There are 9 hidden switches. A switch that is on adds its own fixed numbers to the row, and there is some noise. The rows also spread widely along 15 directions, which tell nothing about the answers.
(in the rows, 128 means zero)
Some rows, each with its switches (1 for on, 0 for off) after it:
[132 130 123 124 105  68 148 103 117 160 150  80 148 187  86 153 205 162
 114 133 132 151 155 136 123 117 129 120 123 145 125 136 135]	1 1 0 0 0 0 1 0 1
[184 133 109 135 123 116 158 138 148  95 116  92 172 163 128 149 214 141
 113  94 139 103 186 124 155 128 111 144 127 100 161  76 148]	1 1 0 1 0 0 0 0 1
[127 145 140 149 160 171 142 106 133 125 129 111 123 130 139 150 147 115
 117  94 109 112 155 124 136  89 122 105 140 137 129 142 145]	1 1 0 0 0 0 0 0 1
[194 129 126 163 121 133 136 112  86 118 137 112  90 136 113 102 180 138
 131 101  90 137 186 125 181  86 143  83 135 157 111 135  98]	0 0 0 0 1 1 1 0 1
[161 130 159  89 152  95 120 199 151 111 144 104 124 130 174 149 139 194
 125  84 124 103 157 142 111 104 113 174 109  48 140  77 110]	1 1 0 0 0 0 0 0 1
[100 121 125 130 175 121  90 132 144 164 124 154 154 150 137 105 141  88
 134 132 108 117 140 140 112 154 129 142 108 143 138 119 140]	0 1 1 0 1 0 0 0 1
[135 142 120 127 106  88 130 127  93 125 137 118 124 127 101 124 155 138
 123 143 103 134 119 137 113  94 153  86 118 168 130 160 110]	0 1 0 0 1 0 0 0 0
[142 173 109 130 146 112 130 165 118  96 114 113 168 127 138 150 195 123
  80 101 139 144 107 123 100  73 115 123 100 128 160 134 157]	1 1 0 0 1 1 1 0 0
[116 162 108 111 122  56 105 129 142 138 163  93 111 163  79 120 179 152
  89 160 121 146 152 112 142  93 121 117  98 114 124 162 109]	0 1 0 0 1 1 0 0 1
[147 185 121  68 148 151 106 126 108 136 176 137 129  56 171 122  92 122
 146 149 135  82 132 160 125 149 117 136  97 103 118 120  50]	0 0 0 0 0 0 0 1 0
[146 141 146 155 117 113 122 106  76 139 152 102 105 139  98 124 177 123
 110 117 134 218 154 109 174  63 148  88  81 193  82 189 138]	0 1 0 1 1 0 1 0 0
[ 90 164 151 150 109 141 172  44 151 128 167  95  79 134  95 181 143 105
 152 128 118 107 140 124 144  86 126  84 117 165  83 191 124]	0 0 0 0 1 0 0 0 0
[121 186 118 131 126 102 101 157 123 129 117 126 111  99 123 127 196 128
 100  95 104 152  92 118 105  68  91  78 101 161 134 158 122]	1 1 0 0 1 0 1 0 0
[148 127 152 115  99 103 145 146 122  94 133 100 142 122 144 147 163 163
 122 105 121 151 131 155 139  87 129 100  99 128 117 124 143]	0 0 1 1 1 0 0 0 1
[ 81 145 134 104 142 115 143  95 162 136 147  96 187 176 138 136 128 129
  97 152 121  84 186 156 164 132 136 100 105 121 158 139 153]	1 1 0 0 1 1 0 0 0
[114 158 139 129 132 143 125 114 157  95 137 103 179 125 133 167 158  74
 114 127 186 153 122 118 117 108 138 151  54 149 119 143 156]	1 0 0 0 1 0 0 0 1
[143 138 132 104  81  80 164 115 119 103 153  94 143 124 124 158 160 140
 145 155 136 123 118 168 111 108 149 116  92 145 114 139 103]	0 0 0 0 1 1 0 0 0
[110 126 149 106 125  82 144 155 153 129 154  88 176 156 152 147 156 123
 135 133 145 114 133 172  95  88 170 161  71 118 132 119 106]	0 1 0 1 1 1 0 0 1
[122 157 147 117 120  80 129 169 108 104 147 102 130  94 147 164 164 122
 127 117 144 155  60 157  38  46 155 142  68 152 111 151 105]	1 0 0 0 1 1 1 0 1
[116 107 165  87 125 155 118 139 155 167 125 101 169 134 179 139 142 162
 110 113 132 175 123 183 141 118  96 110 128  99 124 121 161]	0 0 0 0 0 1 0 0 1
[124 172 122 118 140 115 121 138 120 131 130 139 157 139 114 129 132 146
 118  98 100  37 159 118 111 135 152 114 116 121 187 115 109]	0 1 1 0 0 0 0 0 1
[138 151 125 118 134 104 100 152 143  64 138 140  91  80 137 127 135 125
 130 130  96  97 135 126 128 116 121  97 104 133 120 124 128]	0 1 0 0 1 0 0 1 1
[143 135 132 112 111  58  93 166 149  57 130 107  96  90 128 129 152 175
 102 123  93 125 151 127 123 111 127  94 111 123 134 115 151]	1 1 1 0 1 1 1 0 1
[ 81 199 132  95 162 121  50 157 132 137 133 168 141 120 117 123 105 156
  59 106 121 107 132  80 143 135  96 102  77  90 173 155 175]	0 0 0 0 1 0 0 0 1
[120 137 181 131 136 117 134 132 136 157 142 145 102 130 154 149 136 126
 191  73 108  77 139 145 102 125 138 151  79 147 113 111  93]	0 0 1 0 0 0 1 0 0
[129 125 126 154  98 106 138 123 159  41 114 102 144 130 111 136 166 113
 105 136 118 123 174 117 180 113 152  67  99 172 138 130 190]	0 1 0 1 1 0 1 0 0
[109 180 141 121 126  99  99 156 132 101 131 122  83  77 129 145 164 148
 101 100  95 138 103 121 106  68  99  74 101 151 119 158 134]	1 1 0 0 0 0 1 0 1
[139 123 127 146 127 112 103 153 139  85 107 129 150 133 128 107 135 116
 105 122 115 113 151 116 136 114 164 109 107 146 166 123 151]	1 0 0 0 1 1 0 0 0

New rows, each followed by its switches (1 for on, 0 for off):
[161 149 101 102 168 137 113 152 142 154 141 117 160 136 161 116 183 117
 105 116 145 149 143 144 142 118  86 158 125  75 138 106 115]	0 1 0 1 1 1 0 1 0
[134 112 134 113 122  80  96 186 127  77 110 150 124  88 153 115 127 144
 132 137  80 108 108 160  93 120 141  93 113 142 140 108 138]	0 1 0 0 1 0 0 0 1
[160  97 143 133  95  48 113 182 106 126 122 109 140 137 120 139 189 128
 154 118 153 198  79 138  45  88 170 173  76 175 112 123 112]	1 1 0 0 1 0 0 0 0
[141  91 114 113 154  89  78 158 137  57 127 162  97  77 149 113  87 144
 120 170  82  92 152 141 119 183 135 119 147  98 132  89 180]	0 0 0 0 1 1 1 0 1
[130 114 137 111  90 109  97 123 149 110 126 112 176 132 111 138 133 134
 123 141 157 129 168 120 145 179 162 121  89 158 146 113 168]	0 1 0 0 0 0 1 0 0
[132 160 129 149 103 111 149  99 141  97 141  95 108 127  96 151 144 132
 130 105 108  76 147 111 108  87 165 100 134 144 150 152 111]	1 0 1 0 1 1 0 0 0
[151  66 130 126 116  75  93 169  63 110  99 154 195 132 136 113 119 141
 117 146 125 157 113 152  73 163 201 129 116 174 167 108 195]	1 0 0 0 1 1 1 0 0
[124 195 119  98  97 102 104 150 149 107 115 142 115  67 141 119 180 145
 124 101  84  87 107 143 133 122  67  50  97 144 142 124 103]	0 0 1 0 1 0 1 0 0
[127 138 172 127 125 108 132 159 132  82 141 116  92  94 148 178 141 160
 129  79 114 124 122 129 103  76 133 115  97 127 108 132 161]	0 1 0 1 0 0 1 0 1
[ 76 132 179 142 174 108 104 172 158 111 111 155 102 126 182 117 123 119
 128  93  62  99 138 150 135  86 115  87  87 151 129 132 157]	1 1 0 0 1 0 1 0 0
[ 89 110 137 141 125  98 110 116 162 110 126 124 139 123 120 145 132  92
 144 150 126 115 131 132  93 151 162 127 103 183 129 130 165]	1 1 0 0 0 0 1 0 0
[150 114 106 134  94  96  70 120 111 166 120 136 121 119  76  99 166 137
 122 131 117 174 134 103 119 157 138  97 142 169 134 141 143]	0 1 0 1 1 0 0 0 0
[130 137 100 110 134  55 121 120 107 123 166 110 122 132 108 115 134 135
 121 184 116 130 139 141 111 130 147 136 113 125 122 140  96]	1 0 1 0 1 0 0 0 0
[177 148 128 124 150  96 112 163  63  95 158 138 117 101 134 123 117 143
 128 120 124 108 163 118 118 112 180 147  86 124 131 122 103]	0 1 0 1 1 0 1 0 0
[148 135 163 117 118 135 125 123 148 105 149 104 107  87 160 158 140 153
 145  86 118 106 165 146 132 117 121 118 111 115 110 110 138]	1 0 0 1 1 1 1 0 1
[130 150 169 138 120 130 141 107  85 139 123 156  91 109 145 163 152 148
 148  68  76 114 113 144 115  89 105  74 113 170 114 160 154]	1 0 0 0 1 1 0 0 0
[105  95 132 155 146 130  72 155 199 105  93 126 124 121 139  76 130  97
 119 126  87 113 166 124 145 136 143  90 147 157 155 107 156]	1 1 0 0 1 0 1 0 0
[123 125  95 142 171  71  91 148  97 146 116 144 184 177 114  98 205  83
  95 145 130 184 120 129 109 131 129 145  87 176 145 127 169]	1 1 1 0 1 0 1 1 1
[154 158 104 151 171  97 122 170  96 144 116 121 137 176 119  97 219 151
  74  81  87 138 159 114 149  63 103  97 134 116 164 125 132]	1 1 0 1 1 0 1 0 1
[133 126 123 106 132  86 118 102 128 164 160 120 142 145 111 148 134 150
 152 139 129  80 173 135  97 190 139 162 131 114 139 104 124]	1 1 0 0 1 0 1 0 0
[148 123 113 123 138  41 123 138  74 104 150 137 122 164  97 120 140 165
 111 163  97 120 176 123 151 141 154 119 105 131 133 130 146]	0 1 0 0 1 0 1 0 0
[147 150 128 154 120 112  88 145 139  72 118 159  46  75 115 111 129 126
 132 108  73 100 136  94 139 103 127  77 118 150 125 144 126]	0 0 0 0 1 1 0 0 0
[114  59 173 135 162 133  90 140 154 178 126 141 139 155 164 118 114  99
 163 125 138 163 144 153 112 160 159 183 108 142 109 106 155]	0 0 0 0 0 1 1 0 0
[166 101 118 119 104 115 101 101 159 147 144  81 136 128 113 105 162 122
 147 150 144 166 179 137 145 162 136 138 132 143 111 108 100]	1 1 1 0 1 0 0 0 0
[134 152 125 104 149 114 130  98  74 200 172 137 169 133 132 140 141 111
 156 134 142  94 150 156  90 160 160 166  94 142 130 131  93]	0 1 0 1 1 1 1 0 0
[137 139 165  86  69  82 122 122 163  82 142  92 137 112 136 168 151 180
 132 103 135 121 162 142 145 132 121 101  78 136 128 121 161]	1 1 1 0 1 1 0 1 0
[131 191 110 108 147 116 145 103 127 156 175  90 123 122 124 160 184 135
 112 123 141 126 144 127 127 102  89 135 112 106 114 144  99]	1 1 0 1 0 0 1 0 0
[ 87 159 143 112 175  91 106 130 146 115 163 142  98 120 144 145 107 126
 123 140 111  94 144 126 121 133 111 144  85 105 114 138 143]	1 0 0 0 1 0 1 0 0
[133 155 111 168 156 171 141  97 134 172 131 114 126 168  93 130 173  85
 121 101 140 130 136  93 131  93 132 137 144 135 141 154 107]	0 0 0 0 0 0 0 0 0
[175 103 115 115 128  75 113 163 101 122 125 134 140 128 144 125 188 142
 120 136 127 186 126 149 126 131 110 145 103 123 116 107 152]	0 1 0 1 1 1 0 0 0
[190 161 122 142 154 142 130 125  65 136 151 127 124 116 141 107 164 105
 149  93 117 101 163 138 126  90 159 132 106 154 127 123  60]	1 0 0 0 1 1 1 1 1
[139 109 141 115 118  73  72 155  94 150 144 127 107 103 117 102 109 165
 134 135 104 143 141 130  88 136 175 119 124 155 130 134 110]	1 1 0 0 1 0 1 0 0
[104 116 145 121 101  89  74 156 185 101 112 106 134 128 123 121 179 123
  97 128 129 195 123 129 142 107 118  88  86 166 118 141 188]	0 1 0 0 1 1 1 1 1
[130  97 141 128 134 121 112 120 175  98 135 111 137 119 152 123 109 104
 151 149 119  89 184 148 133 155 164 140 118 134 131 100 131]	1 1 0 0 1 1 0 0 0
[101 153 109 122 137 118 154  92 142 129 147 115 140 139 125 150 148 101
 125 159 121 100 122 151 116 119 124 115 126 128 128 149 127]	0 0 0 0 1 1 0 0 0
[133 123 130 142 132 111  76 134 137 153 120 134 145 141 109 117 165  98
 127 120 157 176 138  99 122 153 138 157  85 165 129 125 148]	1 0 0 0 0 0 1 0 0
[107 146  94 134 141  67 125 116 132 137 137 116 120 181  97  97 191 122
  81 171  98 169 139 129 177  99  99  89 114 141 126 163 133]	0 0 1 0 0 1 0 0 0
[136 123  96 138 152  94 113 120 120 117 142 148 117 120 108 123 127  90
 142 169 113  88 137 125  91 153 166 149 131 145 138 126 114]	0 1 0 0 0 1 0 0 0
[192 149 120 127 176 184  99 129  66 166 123 166 134 130 145  98 126 156
 108  80  93  97 201 111 183 152 114 112 151 101 165 114 126]	0 1 0 0 0 1 0 0 0
[128 125 119 133 171 153 110 107  72 162 144 154 162 118 131 121 101  86
 141 148 119 103 130 146  80 149 181 139 134 159 140 139 122]	0 1 0 0 1 0 0 0 1
[160 138  78 101 123  39 134 147 112  93 141 108 150 126 130 106 187 133
 116 190 103 112 147 172 122 138 124 115 114 133 137 101  95]	1 1 0 0 1 1 1 0 0
[127 143 124 145 146  72  84 173 136  79 117 150  80 127 120 100 174 121
 100 119  77 143 135 108 151  80 111  87  90 150 123 145 153]	0 1 0 0 1 1 0 1 1
[147 174  91 111 174 116 117 118  91  99 174 132 111  80 129 132 123 106
 116 169 130 111 133 129 112 134 132 146 109 111 110 132  94]	0 0 1 0 0 0 1 0 1
[188  84  94 116 131 115  68 163 120  88 116 131 139  78 144  88 139 120
 127 159 120 158 133 145  99 166 144 132 160 136 135  85 136]	1 1 0 0 1 0 0 1 1
[177 158 146 102 106 150 130 157  95 148 136  81 187 132 141 142 180 154
 110  78 173 178 120 144 116  66 142 126  96 128 139 135 100]	0 1 0 0 1 0 0 1 1
[158  73 145 133  91  94 132 151 163  85 108  95 102 106 140 161 170 154
 145 120 119 178 108 150  91 112 118 121 155 142 103 107 169]	1 1 0 0 0 0 0 0 0
[120  95 157 143 138 129 109 141 181  69 111 116 120 100 170 130 140  96
 139 130 113 153 147 151 144 120 122 108 102 162  99 113 178]	1 1 0 0 1 0 1 0 0
[146  87 169 150 113 162 129  98 143 127 108 130 124 131 142 149 120 143
 158  74 102  94 175 134 134 151 146 106 160 143 143 111 178]	1 0 0 0 1 1 0 0 0
[113 158 135 107 170 100  75 158 131 149 137 165  97 120 152  99 152 127
 119 115  75 118 134 140 140 114  85 105  91 124 122 136 120]	0 1 0 0 1 1 0 1 1
[ 85 143 125  99 157 113 112 156 149 123 137 127 183 143 138 149  98 135
  98 134 146  79 112 132  78 140 153 146 133  85 183 121 171]	0 0 0 0 1 0 1 1 0
[ 80 189 142 120  88 162 108  92 199 127 119 107 165  97 109 149 139 126
 120  71 114  24 166 116 126 145 139  53 121 151 185 129 145]	0 1 1 1 1 0 1 0 1
[146 161 112 149 154 159 135 114 115 109 130 142 104  90 131 166 159 106
 116  97 127 121 113 109 108 110 113 123 142 125 128 139 164]	0 0 0 1 0 1 1 0 0
[133 164  92 133 158  89 107 148 119 104 120 140 131 100 135 114 193  93
 114 133  97 126 109 140  96 111 102 109 104 161 132 121 122]	1 1 1 0 1 0 1 0 1
[114 169 146  88 124  77 120 170 155 114 144 115 125 123 147 149 167 165
 115 114 112 116 119 150 120  89  89 116  75  99 120 128 112]	0 1 0 0 1 0 0 0 1
[142 165 128 101 153  71 123 180 131  65 150 116 111 108 160 142 151 145
 104 128 115 118 125 139 114  71 113 135  84  95 128 127 119]	1 1 0 0 1 1 0 1 0
[177 118 155 119  89 141 106 139 118 120 122 120 157  97 139 142 141 135
 157  89 143 117 146 140 101 134 174 129  98 157 139 106 117]	0 1 0 0 1 1 0 0 1
[126 147  93 127 128  86 147 128 159  80 149  97 124 127 112 136 157 105
 116 176 123  93 124 140 107 101 148 128 125 116 133 130  98]	0 0 0 0 0 1 0 0 1
[149 164 110 139 129 146 120 118 103 110 138  94 144  92 116 150 164 103
  97 120 153 153 117 116  88  84 160 117 123 163 136 156 130]	1 1 0 0 0 1 1 0 1
